There are 9 hidden switches. A switch that is on adds its own fixed numbers to the row, and there is some noise. The rows also spread widely along 13 directions, which tell nothing about the answers.
In the rows, 128 means zero.
Some rows, each with its switches (1 for on, 0 for off) after it:
[154 107 126 121 127 140 137 138  98  91 122 133 142 131 134 114 116 100
 143  95 137  87  99 154  80  94 106 148  95 117 155 167 118 129 111 119
 103 127 157 134 146] | 0 0 0 0 0 1 0 0 0
[133 144 164 121 127  98 122 127 123 114 115 183 128 159 110 100 160 147
 117 124 161 176 115 144  98  95 141 133 129 139 165 121 121 121  90 140
 104 115 126 110 105] | 0 0 0 0 0 0 1 1 0
[131 115 121  87 134 111 116 136 105 129 187 178 141 140 147  96 175 110
 137 122  93 102 104 170 101 102 114 140  96 128 157 140 133 144  89 137
  82 115 152 178 145] | 0 0 0 0 1 0 0 1 1
[133 154  76 120  93 104 130  95 160 139 136 120 101 157 159 123 147 171
 108 118 109 186 131 130 105 173 143 102 159 133 108 124 129 153 132 129
  92 152 131 121 120] | 1 0 1 0 0 1 1 0 1
[130 144 102 100 165  95 122  72 120 175 185 166 160 124 161  82 181 130
 124  97 100 139 120 145 122 100 124 137 105 110 146 115 120 162  81 147
 121 147 160 160 186] | 1 0 0 0 1 1 0 0 0
[136 128 143 137 154 136 142 120 106 118 135 126 167 163 110  91 131 145
 123 119 181 146 101 150  90  95 115 160 113 117 141 140 123 143 109 125
 112 102 158 102 134] | 1 0 1 0 0 0 0 0 0
[131 163 103 112 125  99 122  50 136 135 143 139 141 116 163  87 185 158
 102  87 115 164 153 105 147  83 122 101 107 103 141 103 138 135 118 141
 158 165 168 155 156] | 0 0 0 0 1 0 0 1 1
[146 154 138  89 133 140 125 115 139 198 150 137 158 142 132 107 131 139
 117 142 133 195 104 136  99 116 142 126 107 185 176 105 130 129 107 140
 135 139 103  82 153] | 0 0 1 0 1 1 0 0 0
[119 138 125 103 147 115 155 113 144 148 123 139 124 146 145  96 133 144
  96 107 126 177 132 144  64 124 135 114 150 159 144 119 115 149 110 135
  97 146 100 106 149] | 1 1 0 1 1 0 0 0 1
[149 135 165 140 183 106 107  55 116 138 126 186 165 123 136  63 158  77
 151  65 113 133  83 141 115 122 141 157 100 116 168 131 111 132  71 120
 130 178 112 117 157] | 1 0 1 1 1 0 0 0 0
[134 102 136 135 167  94 129 114 124 122 148 137 135 145 139 106 165 156
 147 103 108 112 120 163 151  96 119 144 111  76 146 130 133 139  88 131
 156 149 177 135 146] | 1 0 0 0 0 0 0 0 0
[145 140 189 175 166 114 144 108 114 129 126 142 166 186  92  96 141 137
 137 123 178 161  97 148  94 113 137 164 119 125 173 140 116 144  94 120
 123 128 115  71 115] | 0 0 0 1 0 1 0 1 0
[153 169 146  94 114 147 108  78 146 153 172 162 149 124 127  92 136 133
 142 113 142 158  85 154 128  98 136 136  86 114 158 122 121 129 127 118
 104 129 148 124 150] | 0 0 0 0 1 0 1 1 0
[128 149  93 145 169 143 118  68 100 140 134 141 195 149 146  68 144 129
 119  82 163 139 126  80 105  93 126 170 101 126 164 108 137 138  97 144
 163 124 179  94 156] | 0 1 0 0 0 0 1 1 0
[130 132 173 132 174  77 155 106 123 124 146 163 142 160 125  87 178 136
 117 116 136 149 123 178  92  91 121 126 132 108 153 129 109 156  81 130
 115 149 122 137 138] | 1 0 0 1 1 0 0 1 0
[127 151 140 147 165 112 119 104 127 141 185 149 140 181 121  73 182 170
 114 121 137 177  87 123 121 135 141 157 117 128 148  96 150 161  93 132
 110 106 150 105  97] | 1 0 0 0 1 1 0 1 0
[148  88  80  96 122 115 157 160 145 153 146  81 138 152 172 159 123 141
 143 142  75 115 160 174 125 107 118 105 127 130 164 137 138 138 126 125
 181 192 127 108 169] | 0 1 0 1 1 0 1 0 1
[145 153 136 141 149 128 147 133 131 129 121 139 144 156  82  88 118 137
  97 105 200 182 101 140  93  59 155 160 114 137 151 112 129 131 113 126
 120 118 122 100  89] | 1 0 1 0 0 1 0 0 1
[134 140 147 126 138 124 150 128  99  97 126 124 135 171 155 102 187 124
  96 115 127 145 121 115  71 117  95 105 120 175 172 133 158 130 109 134
 135 130 118 116 105] | 0 0 0 0 1 1 0 1 1
[133 127  96 123 139 101 149 106 105 144 163 104 157 171 173 120 191 158
 115 125  98 151 148 124 120 122 103 111 122 136 151 127 150 162 106 145
 160 150 146 118 157] | 0 0 0 1 1 1 0 0 1
[152 154 109 130 132 126  93  92  89 134 186 153 164 165 154  95 211  91
 142 112  94 137  95 112 151 129 128 146  69 157 179 118 179 129 102 136
 159 145 137 132 111] | 1 1 0 0 1 1 0 1 1
[130 101 116  96 134 131 157 134 141 161 122 112 149 140 153 109 102 149
 117 139 122 135 142 158  49 131 115 113 143 150 150 139  94 150 107 124
 108 147 131 104 186] | 1 0 0 0 1 0 0 1 0
[148  87  81 175 131  56 134 138 120  95 120 126 140 160 120 110 155 123
 124 109 124 128 155 143 119  98 151 148 135 101 141 135 122 151  91 117
 129 177 138 148 107] | 0 0 1 0 1 1 0 1 1
[130 112 116 142 124 106 142  94  93 124  91 132 171 167 150 106 143 129
 125 120 140 157 143 125  63 160 119 129 146 144 138 162 100 149  96 134
 100 140 125  92 170] | 1 0 1 1 0 0 0 0 1
[157 134 108 147 124  92 128  95 107 106 117 170 160 139 105  89 132 106
 131  85 177 156 116 147  92  82 152 168 116  98 144 146  96 150  97 117
  76 135 129 122 135] | 0 0 1 1 1 1 1 0 1
[142 155 184 139 143 134 131 106 145 138 187 119 136 179 124 114 171 149
 141 143 120 155  91 174 138 140 122 129 109 122 161 134 154 139 135 112
 121 134 123 109 113] | 0 1 0 0 1 0 0 1 1

New rows, each followed by its switches (1 for on, 0 for off):
[124 153 167  95 185 110 177 118 144 182 166 126 144 153 148 104 169 149
  95 131 119 151 137 171  84  69 106 103 123 146 181 108 134 149  95 140
 161 156 117 133 159] | 0 0 0 0 1 1 0 1 1
[122 138 141 145 179 115 176 121 108 147 159 101 172 185 137 109 159 152
 103 132 157 142 131 152  64  99  94 131 143 141 144 143 128 170 107 138
 125 120 141 116 152] | 0 0 0 0 0 1 0 0 0
[110 118 119 106 174 152 149 121 105 122 148 112 130 156 174  95 157 176
 114  97 110 112 106 113  84 133  82 139 114 121 153 128 155 149  98 144
 131  94 191 103 152] | 0 0 0 0 0 1 0 0 1
[127 152 105 144 163  83 137 119 165 155 116 150 118 143 122  91 137 120
  76  85 129 183 136 115  85  86 172 124 162 179 140  90 131 139  99 147
 134 181  82 135  92] | 0 0 0 0 0 1 0 0 0
[131 149 135  61 134 107 145 118 131 140 141 183 124 122 139  92 148 145
 103 109 135 157 126 163  80  56 122 113 114 129 159 110 107 138  88 147
 107 130 138 139 156] | 0 0 0 1 1 0 1 1 0
[140 119  77 127 134 103 128 137 118 157 156 123 179 160 115  99 146 152
 109 127 153 179 152 123 136  51 154 154 110 138 153 101 142 148 108 143
 162 136 143 108 128] | 0 0 0 1 1 0 0 0 1
[114 131  84 149 162 118 152 114 151 173 176  82 159 193 145  93 146 183
  95 138 124 177 141 114  92 144 139 133 159 153 127 101 145 182 124 131
 133 137 132  93 129] | 0 0 0 1 1 0 0 1 1
[148 154  65 118  71 126 136  71 104 102 110 105 167 123 149 105 144 155
  97  95 169 183 165  90 114  70 116 109 106 122 119 133 124 140 151 135
 133 136 166 123 158] | 0 0 0 1 1 0 0 0 1
[156 173 135 138 119 107 132  55 137 131 130 148 147 122 105  99 131 154
 126  86 176 181 119 142 141  64 149 142 101  74 130 125 103 144 126 129
 119 147 155 122 148] | 0 0 0 1 0 1 0 0 0
[167 144 106 132 112 173 139 142 174 156 181  74 129 165 127 123  86 117
 133 137 114 137  79 161  87 155 144 127 122 167 132 137 138 149 167  89
 103 162 101 111 104] | 1 0 0 0 1 1 0 1 0
[151 139 101 159 167  80 150 118 118 150 173 122 176 173 109 109 161 125
 120 121 150 149 132 164 133  53 143 156 116 109 137 125 133 165 101 137
 158 163 134 143 123] | 0 0 1 1 0 1 0 0 0
[144 166 100 102 103 136 135  97 113 132 166 126 169 140 140  97 151 130
 102 119 159 167 122 135  94  82 111 115 107 149 123 138 126 148 142 133
 100 118 144 146 148] | 1 0 0 0 1 0 0 0 0
[144 132  95 134 132  84 129 134 106 142 131 153 181 168 114 107 163 110
 109 132 166 172 145 145 105  68 148 141 130 160 148 125 125 135  94 146
 141 147 115 129 116] | 1 0 1 0 0 0 1 0 0
[166 125 100 125 143 152 147 143 135 119 167  83 140 151 150 137 125 112
 143 106 111  86 101 161 130  76 107 131  94 115 154 141 159 131 141 111
 183 169 154 134 120] | 0 0 0 0 0 1 1 0 0
[140 132 115 133 161  62 119  60 135 155 132 185 152 103 138  78 157 111
 125  75 115 132 144 143 121  75 153 143 117  88 156 116  93 148  68 135
 127 187 143 168 176] | 0 0 0 0 1 1 0 1 0
[148 154 149 141 133  95 145 107 104 108 113 167 150 168 122 101 163 102
 114 108 161 180 116 148  67 112 137 129 137 156 163 142 110 142  99 129
  92 145  80 100 120] | 1 1 0 1 1 1 1 0 0
[143 148  85 139 130 128 142  97  82 146 144 127 205 165 126  91 132 124
 111 121 184 153 138 110  70  82 124 157 106 149 147 138 113 162 107 144
 119 115 150 111 160] | 0 0 0 1 0 1 0 1 0
[154 134 125 148 147 126 142 120  87 158 171 113 212 185 121 102 171 111
 128 148 162 148 127 140 108  80 119 151  90 154 182 136 141 147 106 125
 165 134 129 106 141] | 1 0 0 0 1 1 0 1 1
[131 117 107 143 139 109 138 103 129 109 112 144 141 142  98  65 109 182
 110  97 187 174 122 130  95  92 156 173 126  73 127 113  98 159  99 117
  87 110 171  92 131] | 1 0 1 1 1 0 0 1 1
[125 103 117 118 176 118 170 138 105 132 156 105 163 166 143 109 151 165
 121 121 139 112 137 165 108  66  95 144 113  93 148 136 133 158  98 138
 164 123 179 119 165] | 1 0 0 1 0 0 0 0 1
[148 138 138 109 128 144 122  95 188 201 126 123 125 128 123 113  88 164
 140 124 121 196 101 147 127 159 175 140 121 138 167  99 114 126 117 115
 127 167 105  56 156] | 1 1 1 0 1 1 0 0 1
[158 155 185 121 167 102 132  61 132 135 122 172 136 113 135  86 162 112
 138  77 120 143 104 152 137  73 131 126  82  94 188 116 118 122  82 123
 173 191 124 118 149] | 1 0 0 1 1 1 0 1 0
[157 163 135 117 110 136 135 127 142 159 154 130 147 160 110 112 133 114
 112 139 152 195  95 156  92 115 149 127 118 181 152 128 132 135 133 117
  98 141  82 106 107] | 1 0 1 0 1 1 0 0 1
[163 114 124 149 144 107 111 135 120 115 118 133 155 160 123 110 159 110
 139 105 126 154 117 120 155  73 151 141 103 146 186 110 159 111 103 125
 207 181 110  84  91] | 0 0 0 1 1 0 1 0 0
[147  79 112 136 138  96 131 148  99 134 154 121 179 166 140 123 165 118
 147 142 107 104 148 159 124  95 118 142 106 124 175 146 134 141  93 126
 157 153 148 132 153] | 0 0 0 0 1 0 0 1 1
[156 122  94 122 115  81 151 140 151 159 143 106 141 145 129 139 141 145
 111 140 121 170 161 166 128  71 147 102 133 137 145 119 121 143 120 129
 161 190 113 137 139] | 1 0 0 0 1 1 0 0 0
[144 133 124 124 175 137 151 146 107 148 135 129 174 158 108  83 131 117
  97 106 176 167 112 127  83  41 137 162  98 165 181 102 145 135  94 135
 162 126 113  85 114] | 0 0 1 1 1 1 0 0 1
[127 124  70 122 158 107 157 155 148 188 162 117 156 168 124  92 122 140
  83 137 140 166 147 140  62  90 158 142 151 173 147  99 123 166 101 137
 117 144 111 124 128] | 1 0 0 0 1 1 0 1 1
[113 164 139 120 151 111 144  68 134 137 141 141 125 152 156 101 173 195
 114 100 137 173 126 130 117 133 115 126 132  92 146 117 134 150 106 143
 118 115 169 101 156] | 0 1 0 0 0 1 1 0 1
[147 107 111 152 156 104 139 157 141 144 151 114 160 169  92 113 115 151
 131 129 157 148 129 164 137  56 159 169 121 111 145 119 131 148 110 128
 155 145 140 107 113] | 0 0 0 1 0 0 0 0 0
[157 166 140 135 119 100 117  84 132 161 116 158 157 144 121 100 166  95
 109 113 142 208 123 124 117 101 162 118 117 182 173 114 129 118 106 130
 143 182  69 109 116] | 1 0 1 0 1 1 0 0 1
[152 117 121 116 118  96 150 133 125 146 147 100 146 163 164 149 167 122
 127 154  86 144 141 168  98 141 108  91 135 168 152 151 132 145 114 130
 140 181 101 131 154] | 0 0 1 0 1 1 0 0 0
[150 151 152 109 101 138 122  74 133 135 140 130 124 142 141 123 133 178
 153 124 125 171  88 148 127 171 119 129 104  99 134 145 117 143 123 123
  95 123 159  84 162] | 0 0 1 1 0 1 0 0 0
[156 131 114 149 152 142 151 117 157 156 133  80 155 153 127 106 111 133
 116 110 138 149 125 129 112  95 144 133 115 137 166 111 140 136 133 104
 184 184 119  90 122] | 1 0 0 0 1 1 0 1 1
[142 130  90  89 114 132 145 113 114 122 164 125 129 147 178 130 144 136
 143 127  95  97 116 169  87 155  92 119 111 107 134 158 122 154 113 130
 101 135 176 144 173] | 1 1 1 0 0 1 1 1 0
[139 101 146 155 172 145 127  99 147 112  96 117 131 133 136  89  97 147
 145  75 123 105 102 119 111 132 130 155 118  93 161 126 123 124 106 108
 157 160 164  81 138] | 0 0 0 0 0 0 0 1 0
[140 115 112 103 114 127 145 166 156 106 123 120  74 144 140 126 122 155
 115 115 100 128 115 151  99 120 131 112 126 133 144 123 142 126 119 122
 119 148 138 128  95] | 1 0 0 0 0 1 0 1 1
[139  84 128 156 165  68 133 173 116 134 136 168 146 180  91  96 140 128
 130 128 142 156 113 169  89 107 170 177 142 137 160 127 108 161  62 128
  90 134 100  99 105] | 1 0 0 1 1 1 0 0 0
[110 159  85 155 152  85 115  76 108 132 165 172 165 169 131  59 189 125
  90  98 149 166 128 109  82 122 144 157 143 138 111 118 130 171  92 150
  66 109 148 166 115] | 0 0 1 0 0 0 0 1 1
[144 114  84  99 105 155 140 113 107 123 146 102 165 138 154 104 110 164
 131 126 139 126 129 127  85 116 100 136 100 114 134 147 115 158 128 125
 107 110 188 106 185] | 0 0 0 1 1 0 0 1 0
[123 118 110 133 174 114 129 128 119  98 121 156 136 145 130  63 151 137
  99  72 150 133 119 106  96  62 137 158 120 119 165  95 144 130  88 131
 143 126 156 118  97] | 0 0 0 0 1 0 1 1 1
[125 156 106 129 166 104 163 104 136 164 172 113 162 171 129 101 149 161
  99 131 149 165 143 155 101  83 131 136 131 125 127 109 129 170 111 147
 143 146 145 130 146] | 0 1 1 1 0 0 0 1 0
[154 157 117 120 100 122 142  72 143 139 146 112 137 134 160 121 148 120
 125 114 106 144 129 149 101 135 117  91 117 130 137 149 119 145 141 111
 115 180 122 147 160] | 1 0 0 0 1 1 0 1 1
[164 117 103 169 113  96  85 120 122 117 175 136 165 172 106 113 170 141
 159 128 138 158 105 139 191 107 162 168 102  99 148 122 151 136 121 114
 142 138 154 108  94] | 0 0 0 0 1 0 1 0 0
[128 129 103 104 144 112 133 146 148 164 131 142 145 149 120  96 133 158
  92 121 152 190 143 127 106  59 155 134 135 163 169  85 136 128 104 143
 149 136 119  96 119] | 0 0 0 0 1 0 1 0 1
[168 161 126 163 107 126 133  62 139  90 144 117 152 147 110  96 127 146
 140  96 179 155 105 153 136  96 136 141 107  55 115 145 107 154 154  89
 109 150 159 118 127] | 1 0 0 1 1 0 1 1 0
[160 159 123 168 147  96 113  71 136 128 131 152 147 139 108  78 153 110
 122  71 147 178 103 116 141  89 171 152 108 118 148 106 131 139 109 119
 144 180 111 112 101] | 1 0 0 1 1 1 0 0 0
[166 139  67 169  81 122  91 106  98  96 138 132 157 178 127 114 154 124
 144 107 141 168 103  87 141 146 154 159 107 145 136 136 154 138 130 127
 124 133 140  91  83] | 0 0 0 1 0 1 1 0 0
[151 122  84 116 113 110 155 148 163 159 111  98 126 143 118 122 102 165
  95 122 141 195 155 133 113  72 166 116 135 150 152  95 124 136 124 127
 162 177 105  85 121] | 1 0 0 1 1 1 0 0 1
[162 146 109 127 118 143 126  72 174 186 121  95 164 118 132 110  88 123
 131 110 134 175 127 138 127 115 157 123 116 134 147 123 109 127 146 103
 154 200 109  93 169] | 1 0 1 0 1 0 0 0 1
[145  82  88 149 157 103 156 151 138 148 136  74 149 165 160 137 127 134
 132 135  84 106 158 144 105 130 127 124 138 142 168 128 137 148 105 121
 184 197 127 105 151] | 0 1 0 0 1 1 0 1 0
[145 135  92  85  89 123 128 131 144 129  90 138 104 116 138 116 112 162
 101 114 129 173 140 111  99  99 144 109 113 152 150 104 124 113 108 145
 136 150 144 112 125] | 0 0 1 0 0 1 0 1 0
[151 142 135 100 109 130 125 139 137 118 137 131 110 147 152 129 167 115
 123 124  90 135 117 143 132 104 120  93 101 165 167 126 166 102 124 131
 173 172 115 139  97] | 1 0 0 0 0 0 0 1 1
[145 126 143 121 153 103 162 107 119 166 149 113 178 146 139 121 147 143
 127 135 140 144 147 171 103  76 108 123 118 120 167 142 105 152 102 130
 149 155 136 119 191] | 0 0 0 0 1 1 0 0 0
[151 141 193 119 146 138 125 132 143 161 170 139 133 169 113 117 146 153
 150 153 122 162  79 171 131 138 138 145  95 142 193 118 144 126 106 121
 132 129 117  74 122] | 0 1 0 0 1 1 0 1 0
[145 146  47 129 120 119 121  91 135 132 139 116 142 128 156  91 141 123
  97  78 116 157 129  90 105 112 142 122 125 152 120 109 138 148 129 131
 131 169 138 140 126] | 1 0 0 0 1 1 0 0 0
[152 135  85 111 102 119 114 134 147 166 171 139 152 156 114 120 117 131
 136 144 140 162 108 174 118 113 160 148 124 137 124 132 115 145 125 125
  93 136 129 127 130] | 1 0 1 0 0 0 1 0 0
[139 138  95 125 119 115 136  84 185 154 130 117 106 125 140  99 102 163
 116 103 112 166 119 140  95 163 157 123 145 107 118 115 102 154 124 106
  86 171 132 119 145] | 1 0 1 0 1 1 0 1 1
[149 122 115 150 142 127 152  88 133 103  89  94 154 117 153 109 115  90
 118  69 129 113 147 129  90  89 117 113 125 125 154 153 121 125 139 107
 158 201 116 127 158] | 0 1 0 0 1 0 0 0 1
[137  97 111 133 140  55 145 159 110 135 106 151 150 155 119 121 160 135
 103 133 138 169 174 147 100  67 148 131 142 154 176 116 116 136  71 152
 144 160 109 116 135] | 0 1 0 0 1 1 0 0 0
[153 133 129 107  77 112 134 112  96 125 141 133 162 153 139 130 159 154
 132 159 143 161 140 150  97 119 107 112 106 134 155 158 109 144 115 131
  96 117 149 119 171] | 0 0 0 0 1 1 0 1 0
[160 140 106 134 133  87 128  93 169 190 139 140 142 135 115 117 112 131
 140 117 118 178 125 165 142 108 181 141 125 115 139 113 103 146 101 127
 144 202 108 117 150] | 1 0 1 1 0 1 0 0 0
[128 164 124  82 101  98 150  66 135 152 115 153 129 129 172 109 157 137
 102 126 107 189 158 147  62 151 120  74 144 157 137 134  97 145 109 142
  90 172 101 131 188] | 1 1 1 1 1 0 0 1 1
[160 131 118 192 119 133 149  95 151  89 112  62 145 166 129 111 113 129
 120 104 148 144 123 125  96 146 129 115 146 123 118 151 127 146 166  82
 131 182 119 103 104] | 1 0 0 0 1 0 0 1 0
[153 152  97 121 138 135 155 106 149 184 191 101 174 149 117 106 113 152
 121 131 156 156 126 162 116  60 143 151  98 109 145 117 119 169 132 119
 134 143 147 123 158] | 0 0 0 1 1 1 0 1 1
[146 130 122 109 130 134 188 148 153 140 128  72 152 140 129 130  96 140
  92 133 161 145 154 176  61  48 109  94 144 149 135 143 107 144 154 115
 135 163 113 130 157] | 0 0 0 0 1 0 0 0 0
[152 114 122 126 100  99 122 172 126 106 149 151 117 160  91 128 137 155
 131 137 149 156 108 171 127  86 151 151 114 118 138 135 129 136 112 131
  87 107 144 130  91] | 0 0 0 0 0 1 0 0 0
[127 124  81 156 152 101 112  87 155 146 184 115 134 156 160  91 167 138
 127  99  75 127 123 123 138 156 144 136 135 114 123 115 149 163 120 119
 129 173 146 151 123] | 0 0 0 0 1 0 0 1 1
[138 106  82 140 105  71 126 128 115  98  82 162 120 159 133 102 146 141
 109 103 135 185 139 115  79 147 159 135 158 142 140 126 110 144  85 131
  86 148 109  93 109] | 1 0 1 1 1 1 1 0 1
[158 146 116 109 102 124 136  97 112 139 156 107 183 135 122 122 143 165
 132 144 171 171 142 161 148  63 116 132  84  98 146 134 122 137 136 130
 145 130 173 115 178] | 0 1 1 0 1 0 0 0 0
[162 136   4 137  99  85 126 132 134 168 182 116 184 158 120 113 127 105
 107 136 150 170 151 147 106  79 173 146 135 151 106 122 114 173 129 128
 106 166 120 163 131] | 1 0 1 0 1 1 1 0 0
[117 126  80  98 146 110 133 128 149 181 140 154 128 139 133  94 113 168
 102 121 125 164 138 129  81 117 159 147 134 144 147  93 111 151  80 156
 105 127 149 113 155] | 1 1 0 0 0 1 0 1 0
[135  87  58 127 121 131 139 160 138 143 161  83 147 171 141 125 101 166
 129 149 115 118 132 150  86 150 130 148 141 133 114 139 126 165 122 125
 105 128 169 120 141] | 0 0 1 0 0 0 0 1 0
[134 141 120 143 177 163 130  98 127 146 167 114 158 168 134  76 137 158
 127  93 152 149  79 116 109 127 127 171 109 117 159 109 149 153 116 111
 133 107 160  71 125] | 1 0 0 0 1 1 1 0 1
[132 122  99  91  92  97 132  94 119 128  83 150 130 122 162 104 139 154
 104 109 118 182 156 111  72 137 128  94 145 153 137 134  95 138  99 145
  97 152 123 105 177] | 1 0 0 1 1 0 0 0 0
[126 146 114 125 190 128 142  78 100 181 181 137 193 157 152  79 165 125
 122 101 132 142 119 126  97 101 118 163 101 135 170 117 135 168  87 143
 137 126 145 107 182] | 0 1 0 1 1 1 0 0 1
[143 131  72  95  93 109 123 161 152 135 177 126 111 165 144 131 154 152
 115 151  96 161 130 154 126 121 144 109 128 159 137 106 153 138 128 135
 126 149 129 137  99] | 1 1 0 0 1 0 1 1 0
[143 144  80 106 159  97 154 120 126 174 153 146 162 150 137 111 145 110
 115 118 129 141 148 161 111  52 146 141 105 128 169 106 130 145  84 147
 179 179 127 137 149] | 1 1 1 1 0 1 1 1 1
[154 133 166 135 157 116 165 138 134 149 149 109 151 179 113 119 139 145
 122 151 145 163 112 174  95 101 125 130 120 141 171 125 130 149 106 118
 151 154 105  88 122] | 0 0 1 1 1 1 0 1 0
